There are 4 hidden switches. A switch that is on adds its own fixed numbers to the row, and there is some noise. The rows also spread widely along 4 directions, which tell nothing about the answers.
Known rows, each followed by its switches (1 for on, 0 for off):
[-13   4  -8  -7   4 -20   6  11   5 -11   2   3 -10  -7  12  18   7  -1
   6   2]	1 0 0 1
[  0 -13   6   6   7  -7 -10 -12   3  23   8 -11 -13   1   8   4   4 -14
  13  -7]	0 0 1 0
[-24   7   4  -3   7 -31  -6  -8   7  -8   5 -31 -16  -5   1   4   4 -18
  10   7]	1 1 1 1
[-19  -5  -9  -9   1 -27 -12   3  -1  -4   3  10 -21   7   6  14  15 -13
 -13 -17]	1 1 1 1
[ -8  -8   0  -1   4 -13 -11   4   6   2  -9  -8 -18  -2  10  12   4 -19
  -8  -7]	1 0 1 1
[ -7  10  -1 -11  -1 -17  -5  11   7 -11  -6 -20 -18 -10  11  11   2 -13
   1  13]	1 0 1 0
[-24   0   0 -12   1 -27  -8   8   1 -13  -2  -8 -16   6   3   7  11 -13
 -12  -8]	1 1 1 1
[-20   5  -8 -14  -6 -30   1  23  -2 -10  -5   2 -12  -8  12  16  19   1
 -15  -3]	0 0 1 1
[-19  -2 -17  -6  -1 -26   2   8   6 -19   3  10  -5   0   8   1   9  -9
 -10  -5]	1 0 0 1
[-26  18  -4 -22  -5 -29  -4  24  -1 -26 -17 -14 -24  -9   2  10  12 -11
 -21  11]	1 1 1 1
[  2  -7   6 -11  -5   0 -12  18  -4  11 -15   9 -23  -3  12  23  10  -5
 -14  -2]	0 0 1 0
[-21  -8  13   0  -1 -14 -16  -1   2  -3 -12 -24 -17   1  -8  -7   2 -23
 -29  -4]	0 1 1 1
[-31   7 -10 -18 -10 -38  -8  19  -4 -17   0   9 -11   3   2   4  18   3
 -29  -8]	0 1 1 1

New rows, each followed by its switches (1 for on, 0 for off):
[-13  -3 -11 -11  -1 -20  -7  23   0  -5  -9  14 -21  -1  17  21  12  -8
 -14 -10]	1 0 1 1
[-15   8  -1 -13  -5 -18  -6  21   0 -14 -12  -5 -10  -4   6   3   9  -1
 -19   7]	0 0 1 0
[-25  -9  -9  -6   3 -32 -15   2   2  -8   4   3 -18  12   0  -1  11 -14
 -15 -21]	1 1 1 1
[ -4 -16   3   0   7  -7 -12   3   6   6 -15  -8 -24  -1   8   8   4 -25
 -14  -8]	1 0 1 1
[-10   6  -5 -14  -1 -13  -5   7  -1 -14   3   0 -14   1   5   7   6  -8
  -4   5]	1 1 0 0
[-18  -3   3  -6  -1  -9  -6   4  -3 -12 -14 -12  -8  -3  -7  -6   4  -6
 -31  -2]	0 1 0 1
[-11 -13   5   3   6  -5  -5 -20   3   2  13 -20  -1   6  -8  -9   2 -10
   2  -4]	0 1 0 0
[-18  -5 -13 -14   0 -28 -10  11  -4  -1   0  18 -21   8  12  19  20  -7
  -8 -20]	1 1 1 1
[-17 -10  -4  -3  -1 -23  -8  10  -1   4  -4   7 -14   0   6   6  14  -8
 -25 -12]	0 0 1 1
[ -1 -13   0  -2  12  -4  -4 -16   1  11  12  -2  -9   7   5  10   5 -12
  17  -8]	1 1 0 0
[-19   8 -16 -10   0 -29   7  15   3 -17   5  11  -8  -6  12  16  12   2
  -1   1]	1 0 0 1
[-21   1  -8 -13  -4 -23  -2  11  -5 -14  -1   8  -4   0  -1   5  15   5
 -22 -12]	0 1 0 1
[ -5  -2   2  -1   4  -6  -3  -1   7 -10   2 -13  -8  -4   5   3  -5 -15
   3   6]	1 0 0 0
[-19   0   3  -5   5 -26  -6  -8   4  -2   6 -20 -19  -1   5  10  10 -17
   9  -6]	1 1 1 1
[-18   5  11 -12  -1 -11  -7   9  -3  -3 -17 -21 -18  -8   3   9   6 -11
 -18   5]	0 1 1 1
[ -8 -12   4  -4   0 -10 -16  -8  -2  14   7  -3 -14   6   0   7   9 -11
  -2 -14]	0 1 1 0
[-16  -2 -12 -11   1 -27 -11   4   0  -4  11   4 -18   8   5   6  12  -9
   2  -7]	1 1 1 0
[ -2  -9   8  -7   6  -7 -11 -12  -3  28  16 -15 -15   3   7  17  11  -8
  20  -9]	0 1 1 0
[-14 -12   2   6   2 -12  -3  -4   6 -11  -1  -9  -3   3  -4 -12   4  -8
 -21  -4]	0 0 0 1
[-16   4  13 -10   5  -8  -9   5  -2   1 -16 -31 -22 -10   3   8   8 -12
 -13   4]	0 1 1 1
[ -5  -8   3  -4   6   0   1   6  -5   5  -6   3 -10 -12  12  22  13   1
  -5  -2]	0 0 0 1
[ -7  -3  13  -6  10   1  -1  -3  -4   8  -9 -14 -16  -8   4  11   8  -7
  -7   1]	0 1 0 1
[ -9  -8  -3  -7  -1 -11 -13  19   1  -9 -22   7 -22   0   5  12  11 -17
 -33 -11]	1 0 1 1
[-28   9  -9 -14 -11 -32  -7  13  -4 -14  12   0  -7   6   2  -2  15   3
 -14  -3]	0 1 1 0
[ -8  -9  -7 -11  -6 -20 -11  13  -2  11   7  16 -10   2  13  17  19  -1
  -7 -15]	0 0 1 0
[-14  -1   3 -17  -5 -11 -17  20  -7  -7 -14  -1 -18   0   1   5  11  -7
 -33  -2]	0 1 1 0
[-19  -1   6  -9  -2  -8  -6   7  -3 -18  -5 -15  -4   3  -9 -12   1  -7
 -25   9]	0 1 0 0
[-16 -16   4   1   5 -17 -10 -12   2  16  11  -8 -13   5   0   3  14 -10
   1 -21]	0 1 1 1
[-20   8  -2 -20 -13 -19 -12  20  -4 -16 -10  -9 -18  -3  -1   3  11  -6
 -30   9]	0 1 1 0
[-27   2  -8 -10  -5 -35 -13  12   3 -21  -6   0 -18   6  -1  -2  11 -14
 -27  -8]	1 1 1 1
[  1 -11   9  -9   8   1 -16  -1  -3  11 -12 -13 -27   1   8  10   2 -22
  -6  -6]	1 1 1 0
[ -8 -12   1 -12  -7  -3 -21  15  -6   3 -15  11 -20   8   1   1  10 -10
 -37 -12]	0 1 1 0
[-14   1  15  -4   7  -2  -1 -13   1  -4  -5 -41  -9  -9  -8   0   1 -13
   0  12]	0 1 0 1
[ -3  -8  -2   2   7 -19  -6 -12  14   7  14 -16 -12   4   6   4   1 -18
  17  -8]	1 0 1 0
[-17  -8   7  -8  -3 -11 -16   6   2  -8 -13 -17 -15   6  -7 -11   2 -13
 -33   0]	0 1 1 0
[-14  11   5 -16   1  -6   1   8  -6 -11  -5 -18 -11 -10   1   4   5   1
  -5  17]	0 1 0 0
[-23  10   5 -14  -2 -19  -6  13  -3 -10 -11 -18 -17 -10   1  10  15  -4
 -16   4]	0 1 1 1
[-18   3  -2 -15  -3 -24 -12  15  -1 -20  -7 -16 -19   4  -2  -2   6 -14
 -22   1]	1 1 1 0
[-21   5  -1 -18   0 -24  -5  11  -6  -3   1  -1 -16  -4   8  17  22   1
 -10  -5]	0 1 1 1
[-16  -8  -8 -12  -3 -15  -9  13 -10  -4  -7  22 -11   6  -2   4  15   0
 -31 -21]	0 1 0 1
[-17  11  -7 -22  -8 -19 -14  27  -2 -23 -13   3 -24   1   3   5  10 -11
 -29   2]	1 1 1 0
[-22   6 -13 -15   1 -35  -1  18   3 -13   1   5 -16  -4  12  13  16  -5
  -6  -3]	1 0 1 1
[-14  -8  -7 -12  -6 -20 -14   6  -8   7  11  13 -13  14   6   4  15  -4
 -13 -13]	0 1 1 0
[  6  -5   9  -1  10   7   5  -6   1  17   5 -12  -6  -9   9  16   4  -2
  17   5]	0 0 0 0
[  0 -19   0  -4  -3  -1 -14  11  -1  12 -12   4 -20  -2   8   8   3 -12
 -28  -8]	0 0 1 0
[-26  -6  -8  -5   0 -36 -12   5   3 -19   1  -7 -12   7  -3  -6   7 -18
 -20 -12]	1 1 1 1
[ -8  -9  -2 -13  -5  -9 -16  14 -11  12  -5  17 -20   5   6  17  14  -2
 -21 -15]	0 1 1 0
[ -5  -1  -4  -9   0 -12 -11  17   3  -6 -13   0 -21  -3  12  11   5 -15
 -15  -2]	1 0 1 0
[-23   3   1  -7   7 -18  -2  -3   4 -27  -8 -26 -11   0  -6 -10   2 -17
 -12   5]	1 1 0 1
[-18  -6 -13  -2  -3 -23  -2   0   5 -20  11   2   5   8  -2 -14   3  -1
 -15  -6]	0 0 0 0
[ -8 -14   4  -6  -1  -7 -17   5  -6   8  -8   4 -18   9   0   0   9 -12
 -27 -16]	0 1 1 0
